The first 8 rows are patterns. Each new row is the sum of 2 different patterns, raised or lowered, with some noise. Before adding, each is slid sideways (what falls off one end comes back at the other), maybe read backwards, and multiplied by a number that may be negative. Names go in the order of the patterns.
Some rows, each with the names of its patterns after it:
[  0,  -2, -14, -29,   4,   5, -13,  21,   3,  13,  -9,   2,  46,  -8,  24,
  20, -13,  -9,  27,  17,  20, -14,  48, -28, -28,   6,  -7,  -6, -17,  -1,
 -31,   5,  -9,  39, -40, -30, -38,  56,  -6,  10,  24] : Q_643
[ 19,  -1,   5,   3,  30,  -6,   7,  -9,   1, -30,  -5, -32, -14,  19,  25,
  13,  38,   7,  -4,  40,  -2, -21,   2, -17,   5,   6, -11,   6,  10, -17,
  11, -43, -27, -10,  11, -13,  -9,  40, -20, -36,  13] : Q_111
[-33,  -1, -15, -31,  37,   4,   8, -20, -25,  26,  10, -20, -12,  13, -11,
  35, -26,   5,  47, -13,   8,  -9,  43,  -7,   9, -17, -18,  15,  -4,  19,
  17,   9,  12, -12, -18,  11,  23,  50,   3, -32, -27] : Q_966
[  3,  -3,  10,  15, -10,  27, -34,  16,  -3,  18,  13,  43,  -9,  -3,  25,
   1,  25,  11,  17,  12,  -6, -16,  20,  -8,  53, -24, -12,   6,  13,   1,
  35, -17,  -9,   6,  -7,   8, -10, -23,  15,  11,  -3] : Q_434
[ 55, -22, -11,   8,   5, -14,   9,  -4, -15, -25, -24,  12, -14, -37, -12,
   7,  -5,  -3,  -3,  28, -14,   1, -19,  -6, -30,   7,   1, -44,  -9,   7,
 -22,   7, -41, -16, -19, -12,  27, -45, -10, -45,  38] : Q_259
[-16,  22, -18, -32, -16, -21,   5, -12,  33, -16,  -6,  18,  -8, -18, -10,
 -19,  23, -48,   0,  -6,  22,  -6,  -6,   7,   0,  17,  29,  -3,  14,  -3,
 -19,  -6,  40, -10,  10, -27,  27, -16,  10,   8, -25] : Q_775
[  2,  29, -44, -20, -23,  38,   7, -26, -12,  -7,  11,  18,  -6,  20, -18,
  -5,  19,  26,   6, -31, -15, -16,   1,   8,   5,  11,  26,  -3, -27,  33,
  -4,  -7, -39,  -4,   9,  -7,  -8, -23,   3,  28,   8] : Q_387
[ 15,  -2, -15, -15,  20, -40,  33,  -5,   8, -26,   0,   5,  30,  21,  13,
  10, -26,   5,  -4,  31,  10,   9,  -6,   8, -11,  -2,  -3,  16, -57,  14,
 -18, -25, -29,  12, -27,  -3,  22,  -7,   0,  -2, -10] : Q_438

New rows, each followed by the names of its patterns:
[ 34,   8,   0, -36,   2,  12,  13,  44,  36,  17,  44,   8, -15,  50,  34,
 -36,  18,   3,  53,  24, -13,  20,  30,  14,  23, -49, -19,   1,  -4,  41,
  20,  70, -39, -29,  46,  39,  23,  10,   0,  49, -13] : Q_111 Q_387
[ 28,  -3, -27,   5,  44,  28, -12,  21, -10,  -3, -11,  34,   4,  -9,  -8,
  11, -13,   4,  47,  24,  18,  16, -30,  67,   6,   8, -21, -30,  46,   4,
  35, -54, -48,  43,  13,  -5,  17, -26, -29, -17,  47] : Q_259 Q_387
[ 15,  35,  84,   1,  43,  66,  33,  27,  86,  19,  33,  18,  16,  29,  21,
  58,  -8, -21,  32,  27,  45,  44,  -3,  -8,  -9,  11,  25,  36,  -8,  40,
   1,  59,  -2,  34,  46,  36,   1,  49,  -2,  33,  22] : Q_434 Q_438
[-26,  -1, -42, -69,  15,   1, -25, -38,  -8, -27, -46,  -7,  16, -19, -51,
 -21,  -5, -20, -53, -24, -31, -20, -46,  -1, -27,   9, -15, -22, -48, -33,
 -26, -28, -29, -38, -34,  11, -19,  -4, -25, -51,  11] : Q_111 Q_259
[ 46, -10,   0, -33,  48,  46,  31,  26,  34,  15,  21,  10,  15,  18, -30,
  -4,  14,  59, -61, -26,  73,  31,  51,  -4,  23,  14,  10,  16,   7,  56,
  21,  17,  34,  26,   0,  53,  28,  26,  -1,  -3,  -6] : Q_259 Q_387
[-13, -51, -24,  60, -47, -10,  17,  22,  17, -45,  -4,  13, -47,   9, -32,
 -11,  53,  19,  21, -37, -13,  12, -24,   1,   8, -11,  29, -12, -25,  54,
 -50,   8, -51,  36, -26,  41, -31, -35,   6, -24,  -2] : Q_643 Q_966
[ 20,  30,  60, -11,  -6,  58,  34,  67, -14,  17,  -9,   8, -14,   1,  26,
  66,  45,  27,   8,  17,  11,  19,  38,  27,  18,  19, -14,  28,  19,  27,
  65,  -1,   7,  47,  57,  39, -17,  49,  15,  41,  14] : Q_966 Q_434
[-63, -14, -14,  -5, -28, -58, -31,  17,  26, -63, -46, -83, -33, -32,  -9,
 -66, -91, -66, -23, -20, -29, -43, -22, -40, -66, -42, -38, -35, -77,  -9,
 -34,  -1, -61, -26, -15, -56, -38,  -8, -50, -65, -60] : Q_259 Q_387
[ 18,  29,  45, -70,  15,  14, -17,  19,   8,  19,  38,   4,  -3,  30, -21,
  32,  13,  20,   1, -23,  26, -41,   5,  43,   4, -29,  -9, -17,  17, -56,
  37,  29,   6,  14,  34,  26,  31,  46, -10,  -2, -33] : Q_643 Q_111
[-34, -28, -53, -37, -63, -17, -29, -66, -49, -54, -58, -25, -41, -49, -34,
 -45, -21, -49, -36, -26, -34, -56,   6, -93,  -4, -41, -17, -59, -27, -62,
 -39, -38, -19, -40, -62, -33, -27, -39, -52,  -2, -45] : Q_434 Q_775
[-10, -16, -34, -33,   4, -50,  22, -17, -37, -41, -24, -41,  -6, -18, -19,
  -1, -18, -13,  -1,   5,  -5, -14, -19, -33, -28, -19, -19, -14, -71,  17,
 -20, -66, -35,  -1, -46, -15,  17,   9, -24,  -9, -32] : Q_111 Q_438
[-26, -24, -19, -42,   1, -40, -43, -32, -37, -28, -19, -28, -58, -43, -45,
 -28, -14, -34,  -3, -34,  -4, -29, -55,  16,  -3, -38, -23, -16, -50,  -1,
 -29, -22,   6, -33,  13,  23, -16, -38,  29, -37, -13] : Q_434 Q_438
[ -4,  36,  20,  40,  17, -23,  20, -13, -18,  34,  48, -26,   9,   5,  63,
 -21,  42,  46,  16,  44,  23,  14,  15,  47,  -3,  56,  -1,  69,  12,  45,
 -11,  29,  21, -12,   5,  25,  14,  55,  16,   0,  15] : Q_643 Q_387
[-11,  -5, -25, -33, -36, -29, -47,  -2,   4, -61, -13, -51, -12,   2, -50,
 -35, -27, -51,  28, -40, -20, -41,  11,  41, -14, -31, -15,  -5, -26,  -1,
 -20, -35, -22, -52,  30, -35, -39, -37, -15, -51, -10] : Q_434 Q_259
[ 37,  -4,  37,  22,  -8,  73,  43,  52,  66,  11,  15,  67,  38,  38,  31,
  62,  45,  32,  43,  14,  35,  21, -11,  20,  62,   8,  44,  -8,  -2,  -8,
  51,  30,  33,  56,  30,  57,  22,  32,  49,  15,  -5] : Q_643 Q_111
[-18, -31,   2, -12,  29, -40, -36,  -7,  47, -14,   8,   8,  10,  15, -43,
 -24, -13,  -5,  -1,  34, -47,  16, -24,  15,  31, -16,  -2,   5, -32, -11,
  -5,  11,  22, -51,  17, -39, -16, -11,  24, -31,  -9] : Q_643 Q_434
[ 16,  22,  61,  24, -14,  -1,  38, -14,  50, -15,  23,  -9,  52,   2,  47,
  63,  46,  32,   4,  29,   7,  39,   6,  38,  43,  45,  11,   5,  38,  29,
 -21,  46,  -3, -11, -28,  39,  30,   4,  29, -27,  46] : Q_387 Q_438
[-47, -20, -28, -28, -61,  14, -12,   7, -49, -24, -42, -78, -36,   7, -38,
 -42, -46, -26,  15, -31, -16, -42, -13, -44,   6,   2, -72, -37, -64,  11,
 -18, -22, -42, -86, -30, -43,  -6, -46, -58, -37, -29] : Q_259 Q_387
[-52, -14, -50,  25,  50, -33, -11, -12, -29, -33,  27, -32, -16, -60,  -6,
 -20, -17, -35, -48, -29,  -4, -42, -45, -10, -42, -16, -44,  11, -53, -17,
  -1, -54, -37, -25, -47,  11, -90, -28, -38,  -1,  -2] : Q_259 Q_775
[ 22,  10,   1,  -8,  -1,  35,  18,  10,  14,  32,  25,  42,  59,  31,  23,
 -32,   3,  33,  22,  15,  21,   5,  10,  -3,  21, -19,  24,  23,   4,   4,
 -13,  43,  11,  15, -10,  20,  40, -17,  11,   9,  14] : Q_966 Q_259
[ 65,  40, -20, -28,  52,  45,  61,  14,  43,  46,  46,  49,   5,  52,  34,
  65,  63,  -7,  -7,  24,  25,  29,  -5,  64,   1,  32,   5,  10,  38,  40,
  42,  27,  24,  35,  71,  14,  33,  51,  26,  28,   9] : Q_966 Q_259
[ 24,  57,  64,  44,  18, -15,  82,  34,  11,  30,  55,  24,  59,  54,  54,
  56,  20,  41,  81,  37,  31,  -4,  48,  21,   6,  32,  27,  60,  33,  41,
  50,  23,  70,  23,  17,  27,  16,  83,  34,  25,  46] : Q_259 Q_775
[-25, -34, -13,  -4,   5, -59, -32, -19, -39,  24, -45, -23, -38,   5, -34,
  14,  28, -18, -41, -54,   2,   5, -17, -22,   2,   7,  11, -78, -39,  -3,
   8,  -3, -19, -24, -38, -41, -41, -16,  22,  16, -28] : Q_966 Q_387
[ 26,   8,   1,  77,  31,  27,   8,   9,  44,  24,  28,  -9,   2,  20,   2,
  20,  24,  31,   7,   3,  54,  42,  35,  16,   0,  22,   2, -12,  21,  48,
 -49,  -7,  50,  48,  50, -11,  27,  36,  45,  39, -13] : Q_259 Q_387
[-34,  18, -10, -17,  10,   2, -43,  -6,  -3,   3,  22,  -2,  -8, -54,  17,
 -13, -16,  -1,  -1, -12, -12, -27,  53, -32, -17, -65,  11,  -9, -17,   4,
 -24, -52, -17, -28,  -2,   1, -36, -49,  -7,  -2,  -5] : Q_775 Q_387
[-35,  26,  -1, -35,  37,  -2, -28,  21, -27,  15, -33,  23,  -8, -52, -23,
  -5, -13,  32,  14, -19,  49, -55, -42, -37,  24, -22, -44, -23, -24, -34,
 -29, -24,   8, -41, -46,  59, -36,  10, -12,   4, -44] : Q_643 Q_775
[-27, -54, -12, -23,   4, -22, -32,  48,  18,  -2, -22,  -4, -24, -67, -24,
  21, -10, -17, -20, -38,   3, -48,   6, -17, -15, -26,  -8,  -4,  46, -25,
 -52, -80,  -3, -55, -18,  16, -54, -36,  -4, -25,   6] : Q_111 Q_387
[-13, -40,  -8,  24, -17, -28, -15,  15,  -7,  -3,   8,  47, -15,  17, -40,
  23, -13,  11,   4, -30, -21,  31,  -6,  15, -26, -12,  -4,  12,  25, -41,
   4, -32,  52,  53, -19,   5,   3,  35, -10,  23,  -3] : Q_434 Q_259
[ -64,  -21,  -25,   -3,  -56,   18,  -18,   -7,  -50,  -31,  -24,  -32,
  -50,  -22,  -42,   13,  -10,   -5,  -22,  -36,   24,    1,  -70,   -7,
  -45,    9,    1,   14,  -65,  -47,   -2,   -2,   24,  -76, -100,  -16,
  -39,  -36,  -56,  -10,  -26] : Q_434 Q_259
[-74,  51,  10,  -9, -21, -24, -16,  -8, -38,   4,   6, -32, -43,   7,   7,
 -31, -36, -45, -37, -73, -37, -38, -37,  -4,   6, -52, -39, -23, -22, -14,
 -23,   6, -30, -13, -15, -23,  -9, -24,  -1, -39,  -8] : Q_643 Q_966
[  4,  58,  19,  30,  45,  19,  -7,  41,  54,  19,  -8, -13,  56,   7,   8,
  47,  35, -15,  -1, -10,  39,  54,  30,   2,  37,   3,  37,  43,   6,  35,
  57,  39,  62,  48,  32,  57,  45,  21, -10,  10,  11] : Q_111 Q_434
[-18,   0,  14, -10,  -1, -34,  35,   1,   7, -34, -30,  11,   5, -23, -37,
   6,   1,  21, -11,  27, -82, -26, -15,  32, -11, -31, -42, -29,   0,   1,
 -10,  13, -43, -10,  10,  54, -18, -22, -18,  -6,  -2] : Q_775 Q_387
[ 72,  30,  10,  -6,  34,  46,  17,  14,  19,  -9,  15,  22,  44,  44, -43,
  25,  28,  -4, -12, -12,  48, -12, -37,   6, -37,  -1,  19,  11,  25,  20,
  20, -21, -13,  43,  43,  -8,  19, -33,  -8,  25, -35] : Q_643 Q_387
[ -6, -15,  21,   1,  37,  -3, -36,  -8,  20,   6,  -6, -31, -36, -15,  23,
   2,  20,  34, -52, -11,  30,  62, -26,   4,  -3,   5,  -4,  30,   1,   8,
 -34,   5,  11,  -5,  23, -10,  41,  38, -16, -13,  35] : Q_111 Q_387
[ 49,  32,  13, -12,  23, -14,  26,  24,  22,  22,  12,  24,  61,  13,  59,
  56,  51,  17,  26,  17,  15,  -9,  51,  45,  57, -15,  32,  40,  54,  15,
  62,   8,  35,  14,  64,  45, -11,  14,   0,   6,  -1] : Q_643 Q_438
[  3,   4,   9,  17,  28,   1,   2,  -5,   7,   4,  10, -49, -17,  18,   5,
  -4,  73, -35, -45,  23,  12,   9,  -4, -12,  46,  12,   8,  -5,  -2, -17,
  16, -36,  13, -15,  44,  11,  57,  17,  37,  33,   2] : Q_111 Q_434
[ 42,  41,  -6,  64,  49,  37, -37,  -1,  18,  27,  43,  19,  18,  69,  13,
  37,  43,  -1,  12, -13,  41,  58, -40,  11, -37,  29,  36,  42,  27,  13,
 -15,  26, -25,  55,  44, -16,  26,  22,  68,   1,  44] : Q_643 Q_387
[ -3,  11,  50,  39,  28,  22,  21,   3,  -3,  38,  71,  57,  15,  14,  69,
  26,  37,  38,  20,  14, -15,  39,  63,  15,  14,   1,  48,  26,  63,  58,
  20,  15,   8,  46,  44,  32,  -5,   4,  52,  61,  29] : Q_259 Q_387
[ 83,  14,  34,  39,  53,  26,  20,  39,  56,  68,  35,  27,   2,  12,  10,
 -22,  27,  50,  40,  55,  48,  32,  73,  38,  57,  48,  40,  22,  20,  24,
  46,  10,  57,  61,  59,  -7,  82,  52,   3,  69,  52] : Q_111 Q_966
[ 11, -25,  -3, -34,  -3, -21, -25, -24, -35, -18, -20, -12, -19, -31, -26,
 -33, -67, -53, -15, -53, -12, -27,  10, -41, -38, -13,  -3, -16,   2, -23,
   1, -42,  -9, -20,  -3, -21, -16, -45, -46,  -3,  -8] : Q_111 Q_438
[ 16,   5, -11, -19, -58,  21, -15, -16, -15,  -7, -20,   3, -23,  -3,   1,
 -31,  -8, -25,  13, -28, -21,  -2, -27,   3, -18, -16, -21,  22, -13, -10,
 -42, -14,   6,  30, -10, -20, -34, -24, -17, -34,  -9] : Q_966 Q_434
[-19,  69,  22,  17,  11,  -3,  35,  22, -33,  86,  40,  63, -26,  18,  -4,
  36,  48,  28,   1,  39,  30,  33,  74, -42,  44,   0,  47,  -3,  16,  33,
  22,   2,  58,   2,  22,  41,   4,  19,  25,  30,  21] : Q_643 Q_775
